The rows come from 5 hidden closed curves, with some noise, and rows from the same curve form a group. Each curve winds through 8 dimensions. The rows are also pushed far along 4 directions, which tell nothing about the answers.
In the rows, 128 means zero.
Some rows, each with its group after it:
[ 88 159 128 105 145 161 156 128  82 121 143 149 117 102 120  98 134]
(4)
[141 130 107 152 113  97 117 120 152 109 138 118 136 119 129 127  93]
(4)
[124 134 114 149 140 107 147 148 135 144 102 119 124 165 102 143 117]
(0)
[130  68 114 132 131 156 114 142 127 135 156 143  91 109 167 128 133]
(3)
[ 86 183 166  81 119 123 103  96 112  84 166 146 145  79 124 134  93]
(1)
[125 164 121 110 115 143 135 135 128 126 136 162 132  93 148 101 180]
(2)
[171 131  95 147 103 139 151 151 148 155 112 117 151 108 165 131 173]
(0)
[138 148 138 119 113 151 146 137  95 120 112 129 122 127 135 141 146]
(2)
[119 169 118 134 118 108 138 131 134 121 110 129 133 131 127 143 104]
(0)
[172 112 123 144  94 127 109 139 154 138 141 121 121 105 159 151 173]
(2)
[111  93 107 135 128 130 116 160 129 109 174 123  85  99 148 140 110]
(0)
[147  99 133 125 125 128 109 118 138 141 116 116 129 144 133 152 110]
(1)
[135 110 140 152 122 114 120 134 129 126 107 130 143 143 117 129 143]
(0)
[128 120 152 145 124 125 130 159 130 153 101 144 145 166 126 135 153]
(0)
[ 95 121 123 129 132 129 151 143  97  86 150 136 128 110 123 121 105]
(1)
[ 83 144 142  99 137 141 151 105  85  79 161 145 108 120 129 140  57]
(2)
[127  96 131 138 149 139 126 127 126 159 107 142 132 164 134 109 117]
(1)
[ 94 180 179  96 120 112  90  85 123  98 129 148 175  94 124 118 107]
(2)
[140 136 118 129 135 131 138 145 137 145  98 134 114 157 131 123 144]
(1)
[141  91 139 134 132 114  88 133 147 139  98 129 112 162 126 158 103]
(2)
[102 177 136 123 116 113 132 125 144 109 155 121 140  89 142 145 140]
(0)
[114 101 117 133 127 159 145 153 102 124 168 122 110  99 157 128 122]
(3)
[127 108 121 126 160 176 195 143  90 166 145 121 131 158 127 108 154]
(4)
[123 114 122 136 134 148 173 137  99 130 142 136 121 139 124 118 157]
(4)
[119  96 119 143 139 111  85 143 138 133 110 144 111 135 116 117  90]
(4)
[103 117 130 147 136 107 107 144 129 106 130 126 111 141 130 140  62]
(3)
[151 177 154 135  96 102 123  94 134 127 112 123 161 134 103 148 146]
(0)
[150 199 163  79 111 125 121  98 136 129 115 128 169 132 115 131 139]
(2)
[119 123 107 119 122 151 151 159 109 114 176 135 110  80 150 120 160]
(0)
[134 125 141 143 103 103  84 128 134 112 118 128 125 113 118 158 119]
(4)
[141  86 138 145 129  89  62 126 153 130  88 129 147 160  99 136  75]
(4)
[136  92 128 153 133  90 104 145 156 137 108 107 162 153  95 125 126]
(1)
[ 92 158 155  97 164 118 133  85 133 125 123 112 136 161 116 137  63]
(3)
[151 128 108 126 112 117 120 113 141 110 147 127 120 100 124 130 140]
(2)
[117  86 127 140 122 128 106 153 113  98 129 119  81 125 147 170  70]
(2)
[145 179 123 105 119 173 194 117 102 147 119 123 159 112 154 117 178]
(0)
[116 112 113 142 131  93 102 133 142  98 147 111 140 107 104 122  86]
(4)
[128 141 129 119 140 123 141 112 145 141 119 115 133 155 128 139 116]
(3)
[164 139 133 133 128 128 141 113 131 173  98 137 163 161  90  96 198]
(1)
[115  97 137 116 133  96  58 128 146 104 108 130 126 133 117 139  56]
(3)
[156 150 112 129 122 125 150 114 136 142 114 119 151 146 114 110 134]
(4)
[123 175 151  93 130 180 178 117  68 132 147 134 154 104 127  90 163]
(3)
[138 139 117 124 120  98 104 125 141 108 110 120 124 124  96 129 113]
(2)
[ 92 154 140  98 111 119 119 112 109  76 186 124 126  68 109 153 109]
(1)
[111 168 153 116 123 107  98 116 131 119 126 119 151 105 103 127 126]
(4)
[149 157 126 128  80 129 138 138 145 111 150 122 177  70 165 136 190]
(1)
[123 129 137 110 141 125 102 115 158 142 135 121 134 123 147 125 113]
(3)
[107 134 177 104 160 101  87  85 156 141 100 121 166 186 104 125  51]
(4)
[138 124 143 125 126  94  80 104 151 106 136 125 116 134 107 140  84]
(2)
[104 142 108 114 125 113 124 105 115  70 178 116 133  57 116 118  88]
(4)
[109  85 104 138 159 176 187 152  97 162 132 147 101 161 142 104 154]
(3)
[176 148 140 138 122 124 147 124 141 177  60 107 163 186 106 131 197]
(0)
[118 109 152 128 133 135 107 121 131 136 134 142 134 136 154 130 111]
(3)
[134 130 173 104 129 117  67  80 138 136 105 134 144 144 109 123 119]
(3)
[160 111 116 133 132 141 159 155 113 157  84 150 127 195 110 120 143]
(2)
[127 125 137 139 123 113 104 137 144 134 135 107 135 121 142 152  82]
(4)
[154 106 118 137 149 119 124 123 126 162  74 131 133 187  73 101 133]
(4)
[160  86  76 145 134 160 178 176 115 151  94 128 107 149 150 117 153]
(1)
[112 113 125 125 133 116  96 141 158 123 135 121 118 119 157 144  90]
(1)
[120 186 160 115 128 131 141  77 113 135 118 136 131 157 107 129 116]
(0)
[125 150 119 135 125 131 163 116 116 116 128 114 116 123 119 138 152]
(0)
[144 114 128 108 126 171 153 124 102 141 145 113 119 120 149 137 144]
(3)
[170 107 135 141 129 111 119 141 137 154  77 129 159 179 100 119 144]
(1)
[149 143 125 154  97 108 111 146 145 118 122 130 147 110 140 133 128]
(3)
[ 84 121 158  92 183 150 152  92  90 137 129 114 118 175  99 131  62]
(1)
[118 126 135 109 132 125 102 128 156 128 136 123 124 119 165 147  96]
(3)
[134 163 127 139 129 116 149 111 123 136  95 125 132 157  95 117 150]
(0)
[117 132 135 119 132 104 103 116 153  95 149 105 156  94 143 127  85]
(1)
[119 120 113 140 135 154 165 147 102 142 122 154 105 156 135 117 148]
(2)
[100  89 124 144 158 135 128 137  99 118 130 119  86 135 109 119 101]
(2)
[ 94 144  97 101 116 143 139 123 110  96 180 133 111  55 133 130 115]
(1)
[116 112 149 156 132 108 107 148 150 147 105 136 136 164 135 145 123]
(0)
[ 98 202 155  75 131 134 151  54  95  89 157 130 148 100 103 118 112]
(2)
[124 185 118 110  81 119 111 115 153  81 172 136 139  35 172 138 143]
(3)
[148 120 123 166 117  94  79 123 180 151 116 118 117 146 133 143 106]
(4)

New rows. What belongs after each?
[111 122 145 120 152 145 134 110 112 145 120 144 141 150 134 105 110]
(1)
[ 86 106 112 115 152 139 139 146 100 122 139 139 108 123 116 120  85]
(1)
[110 137 126 118 140 140 125 130 105 135 116 151 127 123 113  95 125]
(4)
[117 117 117 124 151 127 143 123 144 138 129 112 108 155 139 148  93]
(3)
[123 130 110 118 114 150 164 160  98 122 140 142 122 110 125 136 162]
(1)
[151 119 116 133 155 158 189 164 118 182  98 135 154 170 134  74 200]
(1)
[116 141 148 114 143 111 117 114 145 113 131 115 160 121 129 114 100]
(1)
[115 138 124 121 138 140 139 110 120 146 119 138 103 147 116 125 131]
(1)
[128  95 107 158  88  81  52 124 175  66 187  91 124  19 151 160  95]
(2)
[ 98 102 141 128 150 155 133 119  90 133 151 133  97 131 137 133  89]
(4)
[133 118 125 130 141 107 112 120 161 141 115 110 141 151 126 135  94]
(3)
[ 86 135 162  95 164 157 146 127  83 140 122 157 114 170 118 126  90]
(1)
[ 86 120 127 121 152 132 117 134 106 123 129 145 103 125 118 108  88]
(4)
[108 137 134 115 138 119 112 134 131 126 136 147 124 125 112 116 117]
(1)
[149 155 177  98 149 148 123  84 109 179  66 152 156 196  84  89 179]
(3)
[123 165 110 110 100 151 139 108 109  87 198 135  95  49 169 139 127]
(0)
[140 125 117 114 138 154 157 127 131 157 127 135 149 144 145 107 143]
(4)
[164 121 115 136 108 109  95 113 135 126 104 122 135 118  98 131 138]
(4)
[ 96 147 141  99 138 163 183 132  95 112 164 125 136 108 152 129 142]
(1)
[160 111 113 131 103 127 132 152 146 115 155 111 135  96 152 147 157]
(1)
[ 68  82  99 123 163 149 126 147  88  96 165 147  58 103 143 125  47]
(4)
[103 110  98 131 124 136 128 160 120 105 178 116  86  64 149 148 115]
(4)
[113 158 152 146 150 109 120 101 108 146  97 128 133 174  73 106  87]
(4)
[ 90 108 139 140 141  90  69 140 144 111 135 111 105 119 109 152  58]
(4)
[129 156 148 132 119 117 108 112 105 105 113 127 133 113  98 111 142]
(2)
[113 178 152 116 127 117 114  86 101 113 113 128 136 134  96 123  68]
(4)
[182 154 118 130  91 107 114 118 160 127  93 111 187 108 132 118 163]
(1)
[102 121 142 137 134  95  95 132 140 102 152 101 144 113 117 148  52]
(4)
[126 114 132 138 120 128 116 141 112 128 112 135 106 135 117 145 125]
(4)
[113 119 139 119 135 130 127 154 105 119 124 139 120 149 117 138  90]
(0)
[112 103 142 120 153 131 137 144 125 124 145 107 116 152 133 147  99]
(1)
[141 151 143 166 119  78  79 107 148 138 101 118 147 145  80 123  96]
(4)
[109 142 126 105 121 147 162 144  91 115 148 141 125 112 113 135 149]
(1)
[128 168 122 103 125 128 144  89 123 106 144 110 142 109 123 129  91]
(4)
[139 100 146 141 147 128 103 114 133 151 117 128 107 168 125 123 110]
(3)
[165 153 155 127  97  80  55 118 175 116 125 130 154 120 121 136 118]
(2)
[110  99 105 130 152 138 136 156 119 159 110 139 112 159 102 113 120]
(1)
[155 138 119 104 109 130 120 136 137 109 142 127 121 115 143 155 111]
(2)
[141 138 148 140 123 126 127 127 135 148 105 152 147 154 132 116 170]
(1)
[124 115 122 137 136 163 176 151  86 133 116 144 118 141 134 110 172]
(0)
[137 149 140 131 122 132 132 130 132 152 121 115 151 134 135 134 121]
(4)
[115 142 132 161 116  88  96 111 133 104 157 110 125  95 109 134  86]
(4)
[121 118 132 126 133 142 128 128 125 140 128 145 142 126 152 112 123]
(1)
[126 117 143 164 127 128 140 144 107 144 127 136 141 148 122 125 130]
(4)
[158 104 125 123 119 170 143 132  99 143 144 120 103 120 149 138 153]
(3)
[134 138 111 159 126 121 129 128 115 138 124 130 114 126 109 112 119]
(4)
[143 114 112 137 105 100  75 152 172 116 112 132 125 104 143 137 122]
(3)
[122  58 114 159 133 127  95 147 136 141 150 126  84 123 152 151  90]
(4)
[139 131 158 129 116 127 110 130 108 133  87 137 156 141 117 123 140]
(2)
[116 132 147 113 141 132 105  95 124 136 131 136 129 127 122 121 112]
(4)
[155 136 125 142 105 122 117 145 150 151 128 112 155 113 146 138 135]
(4)
[123 144 131 133 117 107  88 133 139 129 121 137 142 102 111 116 135]
(4)
[129 149 119 133  99 113 125 128 122  77 136 136 129  89 136 133 126]
(1)
[130 142 124 132 127 142 135 127 128 148 137 121 115 125 153 138 108]
(4)
[125 101 119 160 102 110  91 159 141 110 137 135 101 101 146 159 123]
(4)
[178 196 141 138  81 111 130  94 144 144 104 134 170 124 115 134 196]
(0)
[119 174 138 137 117  81 102 113 159 117  97 117 152 144 106 152  81]
(0)
[ 94  91 118 126 174 150 143 113 116 129 149 104  82 146 145 131  67]
(0)
[121 162 145 145  89 111 120 114 114  89 173 128 160  69 138 135 119]
(4)
[147 149 146 138 100 111 108 131 155 127 131 142 176 105 147 116 175]
(1)
[179 120 129 139  99 103 101 135 161 128 117 110 161 120 123 140 155]
(1)
[102 130 121 128 117 115 121 138 124  82 183 107 140  63 141 143  83]
(4)
[143 108  75 147 137 176 193 164  77 156 119 148  77 143 138 105 143]
(4)
[129 165 115 101 127 152 177 110 116 126 153 122 142 101 149 123 147]
(3)
[141  87 131 154 129  75  61 116 175 131 121 113 126 148  91 145 100]
(1)
[102  83 138 149 163 120 133 134 121 136 151 103 111 157 111 138  73]
(4)
[151 112 101 125 149 165 181 135  87 170  87 144 114 172  89  86 174]
(4)
[147 116  97 139 103 135 117 141 141 122 159 131  89  92 159 141 139]
(0)
[115 159 150 122 132 118 143 116 104 108  97 145 150 156  99 113 119]
(1)
[ 98 125 131 124 148 128 112 132 114 131 119 146 115 132 109 107 100]
(4)
[114  96 115 126 140 128 133 128 129 116 158 101 127 110 126 137 104]
(1)
[ 98  77 137 149 163  96  82 127 150 130 127 104 114 149 107 135  63]
(2)
[118 112 134 163 142 111 127 132 125 140 143 110 126 139 105 127 111]
(4)
[ 93  97 140 122 156 130 108 135 135 131 131 133 115 142 152 134  63]
(1)
[164 151 135 155 116  97  94 115 140 156  64 127 151 168  85 115 117]
(4)
[108 167 173 100 140 118 106 112 122 112 135 139 144 142 118 117  80]
(2)
[ 93 170 183  97 159 124 133 101 120 123 125 132 177 147 114 100 109]
(1)
[123 113 160 127 138 115 116 110 116 121 105 131 152 167  91 133  99]
(4)
[163 151 116 151 100 114 110 123 131 135  95 128 141 127 110 124 128]
(4)
[102 118 107 119 153 144 147 129 114 148 127 133  93 143 110 123 121]
(1)
[141 148 114 120  98 116 113 134 138 121 130 137 166  82 115 119 155]
(1)
[ 81  87 128 122 163 124  96 124 109 105 131 140  90 134 117 125  26]
(4)
[130  99 135 159 118  63  58 147 178 108 132  97 157 114 112 155  62]
(4)
[120  95 113 139 147 135 162 157 119 139 127 123 140 145 110 111 146]
(1)
[ 77 187 166 118 137 117 135  72  89  89 177 116 142  93  93 119  78]
(4)
[110 134 117 127 150 181 216 137  74 147 147 150 105 151 128  99 181]
(4)
[138  85  88 139 123 165 142 146 114 138 169 137  86  85 171 128 151]
(4)
[105 147 129 140 123 126 143 112 106 103 187 112 129  77 120 125 114]
(4)
[110 165 178 135 144 139 162 111  81 157 106 143 168 177  93 101 136]
(4)
[125 137 126 116 120 137 153 147 105 135 129 140 133 132  99 131 162]
(1)
[ 97 102 153 117 146 121  92 137 124 122 131 145 105 150 128 154  59]
(1)
[174 139 143 156  94  87  94 115 171 144 128  96 196 113 106 131 169]
(4)
[113  90 128 134 151 141 123 140 129 149 122 139 123 147 151 119  99]
(1)
[159  90 109 143 121 132 118 149 128 149  94 147 139 146 119 110 144]
(4)
[118  97 109 169 158 123 126 145 110 155 101 128  81 181 103 119  69]
(4)
[150 103  74 133 118 176 187 151  99 137 178 140  98  81 148 109 206]
(1)
